All groups share one centre, and each spreads out both ways along 14 directions, with some noise.
In the rows, 128 means zero.
Some rows, each with its group after it:
[159 179 117 113 142 155 116 150 154 141 162  87 142 142 145 167 186 143
  99 103  94 133 130 152 132]  fonog
[132 116  90 126 105  67 126 108 154 119 137 101 147 143  73 149 107 190
  97  95 138  80  71 106 109]  Kug
[124 137 134 103  94 118 168 156 126 170 157 126 135 172 176 129 158 115
 148 131  91 147 125 143 134]  fonog
[116 139 197 143 167 122 132 207 135 168 129  81 110 114 237  60 108  99
 137 154  94 128 131 173  91]  zovav
[159  82  89 106 128 150 134 109 125 142 155 136 111 100 129  89 109 101
 116 100 178 115  99 122 107]  zovav
[156 112 157 157 172  98 111 136 114 114 100  77 149 174 124 124 107 185
  97  84 108 128 107 106 118]  zivur
[164 129 113  96 156 146  94 146 141 158 128 111 132 111 151 128 126 127
 147 155 112 143 153 127 108]  fonog
[132 118 125 113  95 137 139  62 126 148 105 178 122 153  85  71 101 123
 160 172 157 139 112  93 146]  fonog
[109 123  72 126 145 103 110 123 122 115 108  84 162 103  92 131 100 143
 137 122 108 107  97 138 105]  zivur
[107 148 151 156 123 128 124 111 122 133 118 112 158 155 149 111 117 132
  84  88 173 137 101  78 115]  zivur
[157 143 115 118 140 109 122 113 152  87 124  94 149 141 136 151 112 184
 128 118  68 147  56 117  95]  fonog
[149 122  82 107 166 148 108 115 116 112 149  88 139 103 140 131 106 154
  87 102 153 138  97 110 105]  Kug
[169 112 165 133 177 125 103 155 137 163 124 145  77  92 153 103 159 194
 149 105 144 149 136 123 141]  zovav
[162 113 160 136 129 123 127 155 125 137  95 117  94 195 157  95 115 136
 127 137 134 136 145 136 101]  zivur
[180 108 123  78 139 166 133 111 144 115 142 129 149 124 191 214 136 101
 160 124  70 180 134 123  95]  Kug
[133 109  94 129 100 118 167 129 123  88 117 141  87 127  81 139 116 149
 107  79 149 121 101 127 109]  zovav
[125 138  96 119  96 109 160 128 136 147 111 157  99 119  59 107 145 165
 157 111 116 142 100 130 149]  Kug
[142 180 116 113 142 158 151 111 164 154 138 105 163 132  73 171 164 131
 119  68  88 148 134 123 120]  fonog
[154 147 106 112 147 160 119 143 132 156 130  69 123 177 188  87 143  99
 145 159 117 134 136 195  98]  zovav
[121 139  84 109 124 107 148 159 137 112  66 104 109 103  38 164 100 165
 128 105 102 134 152 121  82]  zovav
[133 175 144 131 161 158  92 134 142 159 159 115 126  98 118  92 143 138
  88 155 173 103 164 119 160]  Kug
[ 97 162 150 152 164 114 116 145 130 126 130  85 149 107 134 140 135 146
  97 102 133 114 134 138 126]  zivur
[ 97 154 174 168 141 148 138 111 140  93 140 127 126  81 148  89  95 101
  75 109 163 122  95 102 111]  zivur
[119 122 193  99 109 105 131 125 182 163 132 168  78  91 142 147  97 143
 146 162 173 116 166 102  74]  fonog
[131 146  98 126 129 138  88 135 127 125 114 113 185 124  98 150 124  90
 121 151  93 113 138 104 132]  Kug
[130  92 126 152 130  88  77 129 128 117 102 157 119  87 119 108 103 175
 125 128 170 111  89  73 127]  zovav
[156 122 132 122 153 150 117 114 135 125  96 118 138 131 127 126 105 141
 122 111 127 157 121  88  93]  zivur
[111 122 154  83 134 112 154  89 145 196 149 121 152 119  91 123  92 118
 151 147 140  97 164 121 115]  Kug
[170 119 145 112 139 156 137 100 138 132 120 167 108 132 105 132 146 134
 162 131 101 157 148 122 144]  fonog
[139 155 152 108 145 116 110  51 149 206  91 114 194 175 121  80 109 183
 162 124 126 166  70  47 109]  fonog
[140 129 114 134 153 119  92 109 149 122  78  99 137 146 141 154 130 171
 154 119 114 150 111 139  90]  zivur
[143  98 149 132 111 130 124  93 129 124  92 161 126 148 135  98  98 109
 144 133 144 143 101  88 104]  fonog
[150 115 133 110 137 141 133 108 139 157 117 149 121 119 117 136 132 133
 145 101 130 156 134 101 108]  zovav
[116 121 115 108  98  91 102 116 144 169 160 145 149 113 124 148 152 157
 143 146 140  97 117 109 156]  fonog
[122 159 121 136 100 104  96 162 190 139 160 131 114  80 122 131 145 130
 104 149 130  78 102 144 121]  Kug
[132 113 110 106 137 132 141 157 129 153 141 126 121  93 116 148 142 116
 136  93 118 127 154 143 121]  fonog
[171 126 135 109 107 139 125 120 152 153 116 140 113 170  91 131 118 120
 104 121 173 112 166 104  97]  zovav
[139 118 116 187 146  98  36 110 186 101 140 139 101  69 159 134 175 179
 152 128 143  95  53 184 132]  Kug
[115 176 120 129 102 152 121 137 173 131 178 121 128  89 175 134 158  97
  99 120 132 120  90 142 113]  fonog
[108 142 129 145 104  72  70  57 157 142 144 121 229 128 102 145 105 161
 103 116 144  75  49  38 141]  zovav
[165 108 157 120 155 112 132 127 122 169 115 127 139 163 108 107 124 159
 159 110  88 142 123 106 132]  Kug
[165 143 163 128 134 133  81 109 177 145 117 133 142 138 161 116 116 123
 140 164 115 131 102  98  96]  Kug
[147 170 101 136 174 137  97 141 175 135 120  44 202 118 137 186 149 126
 109  61  49 140  83 129  72]  fonog
[181 138 140  93 139 163 109  88 149 145 124 145 140 160 110 149 135 127
 147 161 109 144 167 115 134]  zovav
[137 146 127 121 138 129 111 116 155 131 140 107 169 103  85 124  96  99
 125 163  90  81 130 126 127]  zivur
[135 109 137 107 140 104 136 117 142 134  98 124 127 117  96 142  77 162
 127 119 142 122 130  84  82]  fonog
[108 180 159 153 187 138 163 112 132  92 175  56 159 112 124 116 112 157
  61  82 102 119  94 141 130]  zivur
[119 141 120 122 142 126 133 106 142 149 112 107 144 108  88  85  80 136
 122 122 138 115 110  99  99]  zovav
[131 104 133 132 151 137  84  32 128 141  97 158 181 148 146 115 142 141
 213 150 106 173  83 113 145]  Kug
[184  84 135  94 177 128 140 123 138 151  60 103 141 146 102 136  89 145
 191  98  51 171 129 116  57]  zivur
[180 142 105  84 146 152 124 101 168 112  75 101 130 147  64 202 108 152
 155 140  69 158 173 124  68]  zivur
[136 113 156 144 152 122  80  66 143 130 115 143 199 123 141 157 126 107
 166 127 100 135 111 103 131]  Kug
[167  81 103 108 102  99 135 121 151 163 129 149  77 145 156  91 131 182
 164 101 159 138  61 121  97]  zivur
[154  87 101 138 136 123  66 109 151 133 102 146 133  93 140 123 111 118
 138 115 161 122  87  95  91]  zovav
[ 96 159 229 146 123 104 199 117 143 134 155 124 126 140 152  98 103 150
  84  87 123 136  87  89 113]  zovav
[193 114 127 153 114 136  78  63 164 100  64 167  56 207 137  87 150 185
 199 205 148 151 107 184 127]  zivur
[101 145  90 101 131 109 149 168 135 136 119  92 155  87  95 163 118 119
 147 118  60 128 133 143  99]  zovav
[131 136  95 112 109 137 149 127 160 113 110 123  91 103 132 136 104 118
 112 115 150 139 107 130  60]  Kug
[100 140 124 186  90 112 104 130 114  80 101 110 128 198 175  86 120 117
  98 161 161 103  87 156 125]  zivur
[105 108 105 130 161 135 136 149 103 125 109  84 148 121  99 189 135 110
 103  54 135 132 178 143  98]  Kug
[113 142 144 126 156 102 100 143 125 144 109 112 151 101 138 117 121 156
 173 165  83 139 123 122 133]  zovav
[147 125 133 113 135 109 136 150 129 135 119  96 117 153 120 131 104 155
 121 140 118 116 149 136 105]  fonog
[127 111 128 131 134  94 127  97 132 151 118 136 160 122  84 130 120 162
 141  90 118 122  94  88 133]  zovav
[128  96  77 122 103  92 112 119 131 121 121 130 129 112  93 121  98 161
 119 111 151 106  72 103 103]  zivur
[133 184 122 163  93 136 132 139 175 134  12 120  66 201  27  69 115 158
 115 128 173 138 141 129  74]  Kug
[146 125  89 118 131 124 114 129 137 118 129 113 135 105 120 137 123 155
 110  94 131 135  83 101 106]  Kug
[ 52 174 114 131 130 126 164 113 146  99 158  85 195  58 106 183 104  75
 100  87  83 110  99 138  99]  zivur
[141 137  84 127 106 175 129  80 151  74  97 149 115 113  82 160 114  92
  92 105 172 146 122 103  86]  fonog

New rows, each followed by its group:
[168 127 143 133 159 143  98  96 206 178 129 123 129  93 140 144 163 119
 140  62 133 128  97 131  77]  zovav
[136 112 119 143 139 103 128 126 100 132 125  89 186 174 112  97 104 130
 116 109  93 105  91 110 136]  zivur
[179 163 131 125 174 169  86  92 170 145 121  99 140 130 119 138 158 165
 108  94 128 146 113 106 111]  fonog
[122 151 121 113 142 149 177 110 144 151 123 107 146 110 110  90 131 101
 174 111  50 164  83 156 114]  fonog
[157 126 110 130 137 134  90 126 139 125 112 117 120 121 133 125 124 155
 112 118 156 130 107 103 103]  zovav
[146 137 111  99 128 147 187 102 132 128 157 134  91 119  82 101 118 156
 125 123 126 135 126 145 135]  zivur
[192 136 123  80 139 182 110  79 155 159 109 122 163 166 108 150 116 103
 125 117 122 158 145  82  85]  zovav
[135 132 115 143 157 123 101 130 124 108 132 110 134 116 132 135 140 152
 136 126  97 125 103 155 147]  zivur
[177 126 142 101  86 157 142 117 137 129 164 154 111 194 160 166 162 115
  97 109 149 138 147 112 137]  zovav
[143 105 150 151 128  77 109 115 168 164  92 127 157 142  61 150 116 158
 132  67 122  99 108  83  98]  zovav
[185 115  85 109 115 138 135 108 122 113 131 130  77 177  35 122 120 180
  87 115 178 100 155 125 137]  zovav
[167 233 154 118 142 183 125 102 194 142 160  93 116 153 126  87 146 150
  83 167 118 127 118 152 129]  fonog
[156 135 133  82  70 115 156 130 181 159 142 126 151 163 131 173  96 101
 104 109 118 118 105  69  54]  zivur
[163 111 149 114 118 119 122 138 132 123 122 135 106 160 133 139 110 138
 131 164 125 113 153 124 121]  fonog
[146 131 107 123 174 158 107 149 111 142 124  72 138 124 174 131 133 138
  82  78 168 154 129 115  91]  Kug
[131 145 138 159 207 146  93 114 129  82 101  81 171  79 119 133  95 121
 119 132  74 130 118 136 112]  zivur
[133 112 148 144 135 118 138 127 125 136  96 131 128 148  99 112 127 130
 136  94 123 145 129 116 120]  Kug
[120 111 155 130 143  97 102 122 134 135  82 163 138  86  82 122  96 142
 197 182  78 126 146 114 132]  zovav
[129 127 130 158  98  97 118 110 153 106 116 147 126 138 105 128 131 138
 140 128 108 105  83 135 132]  Kug
[166  98 133 126  98 128 121 136 152 101 151 171  95 118 121 152 129  90
 134 156 111  95 148 153 129]  zovav
[132 122  84  89 116 121 121 118 105 169 105 108 164 177 109 121 119 137
 170 164 112 141 139 114 128]  fonog
[186 148 119 114 139 159  87 106 141 131 108 104 163 175 149 110 115 127
 130 162  97 151 101 104 114]  fonog
[189 132 155  98 176 156  96 144 154 147 150 130  91  92 161 109 116 160
 115 158 135 138 147 106 111]  fonog
[140  90 145 110 127 102 100 157 150 155 125 135 130  96 117 210 124 129
 121  95 140 108 176  88  95]  fonog
[138 136 120 133 128 116 148 151 142 108 133 107 107 119 121 143 130 160
  87  74 125 132 103 126  94]  zovav
[138 125 147 120 151 141 137  80 138 137 110 149 158 105  92 169 140 139
 158  81  90 166 120  85 127]  zivur
[137 105 119 107 119 100 106 140 117 155 106 113 165 162 135 136 108 119
 151 152 109 117 139 106 107]  fonog
[146 178 218 113 175 129 135 124 162 148 135 127 132 104  97 132 101 183
 105 141  88 137 152  70 139]  zovav
[151 128 157 108 117 139 163  93 118 118 177 155 123 159 114 129 131 150
 105 123 122 130 125  99 171]  zovav
[107 166 112 109 110 147 134  66 178 146 162 153 113  75 117 125 150 141
 144 135 166 131  95 135 127]  zivur
[137 126 110 128 165 129 107 139 151 151  96  82 165 115 109 131 116  99
 148 110  92 116 132 146  92]  fonog
[176 119  92  81 104 125  87 137 175 187 131 110 131 142 179 120 130 134
 146 141 144 131  89 113  66]  zivur
[125 102 158 116 116  97 169  64  91 159 141 145 186 187  74 127 124 178
 136  80 110 138 101  50 184]  zovav
[148 155 145  89 139 134 127 143 165 149 155 111 100  81 158 110 103 149
 120 174 133 122 125 119  92]  fonog
[119 105 140 136  95  67 138 116 145 123 153 121 150 151 115 142 108 146
 118 119 116  73  85 119 123]  Kug
[149 119 155 128 119 106 138  81 162 114 138 155 106 152  94 174 153 166
 155 126 113 119 137 148 139]  Kug
[168 155 139 116 156 156  84  71 158 160  83 111 164 157 116  53  88 131
 144 181 121 140 106  87 101]  fonog
[141 131 170 145 146 126 146 129 150 118 100 112 135 154 138 125 113 117
 155 125  56 145 114 155  99]  zovav
[147 109 104 118 116  88 112  99 140 164 140 141 157 134  31 169 152 192
 131  86 132  90 123  94 161]  zovav
[140  71 139 111 146 120 166  91 130  90 127  95 157 136  90 211  65 112
  99  72 122 112 160 118  68]  Kug
[126  81 120 119 146 125 117  82 109 138 114 135 206 132 152 198 150 106
 182  75  92 175 107 104 123]  Kug
[140 100 124 138 120 105 135 143 104 132 119 117 165 185 118 153 154 126
 137  83  82 126 120 126 140]  fonog
[122 148 103  96 154 134 128 127 146 132 155 108 169  67  95 177 129 109
 132 115  75 121 135 123 117]  zivur
[109 148 184 149 135 125 169 116 119 122 180 131 169 117 108 112 112 100
  71  85 107  96 111  84 160]  zivur
[174 131 104 147 167 143  33  60 204 151 133  97 184 106 148 118 132 117
 140 131 133  94  62 134  92]  zovav
[124 108  81 134  95 126 118  98 132  82 170 144 142 106 153 128 123 107
 122 142 133 106  62 135 139]  zovav
[142 158 117 124 148 156 103 104 155 136 131 117 140 121 165 139 158 120
 156 147 103 150 121 158 119]  zivur
[131  91 107 125 139  98 113 150 114 148 138 121 149 107 132 135 140 137
 138  85 116 115 112 117 133]  fonog
[135 150 167 129 129 128 155 127 134 101 118 119 141 145 139 139 101 146
  97 107 105 153  98  85 103]  zovav
[140 160 137 131 147 118 111 129 168 113 122 113 105  89  84 130 117 187
  98 129 133 113 120 111 115]  zovav
[109 126 198 166  90 114 184 155 119  84 131 151 114 154 124 150 101 121
  46  71 156 122 125  72 117]  zivur
[146 137  80 118 137 118  92 107 165 137 116  94 108 126 134 118 132 191
 127 122 175 123  97 148  87]  Kug
[148 118  97  95  93 153 143 109 129 154 173 125 130 162 150 120 131  92
  97 116 182 112 131 123 114]  zovav
[ 99 135 157 119 139  86 156 190 166 151 147  84 107  79 158 166 111 138
 103  86 129  99 144 157  55]  fonog
[162 133 148 120 158 179 102 135 119 133 108 146 177 110 147 129 126  75
 141 131  77 173 135  77 132]  Kug
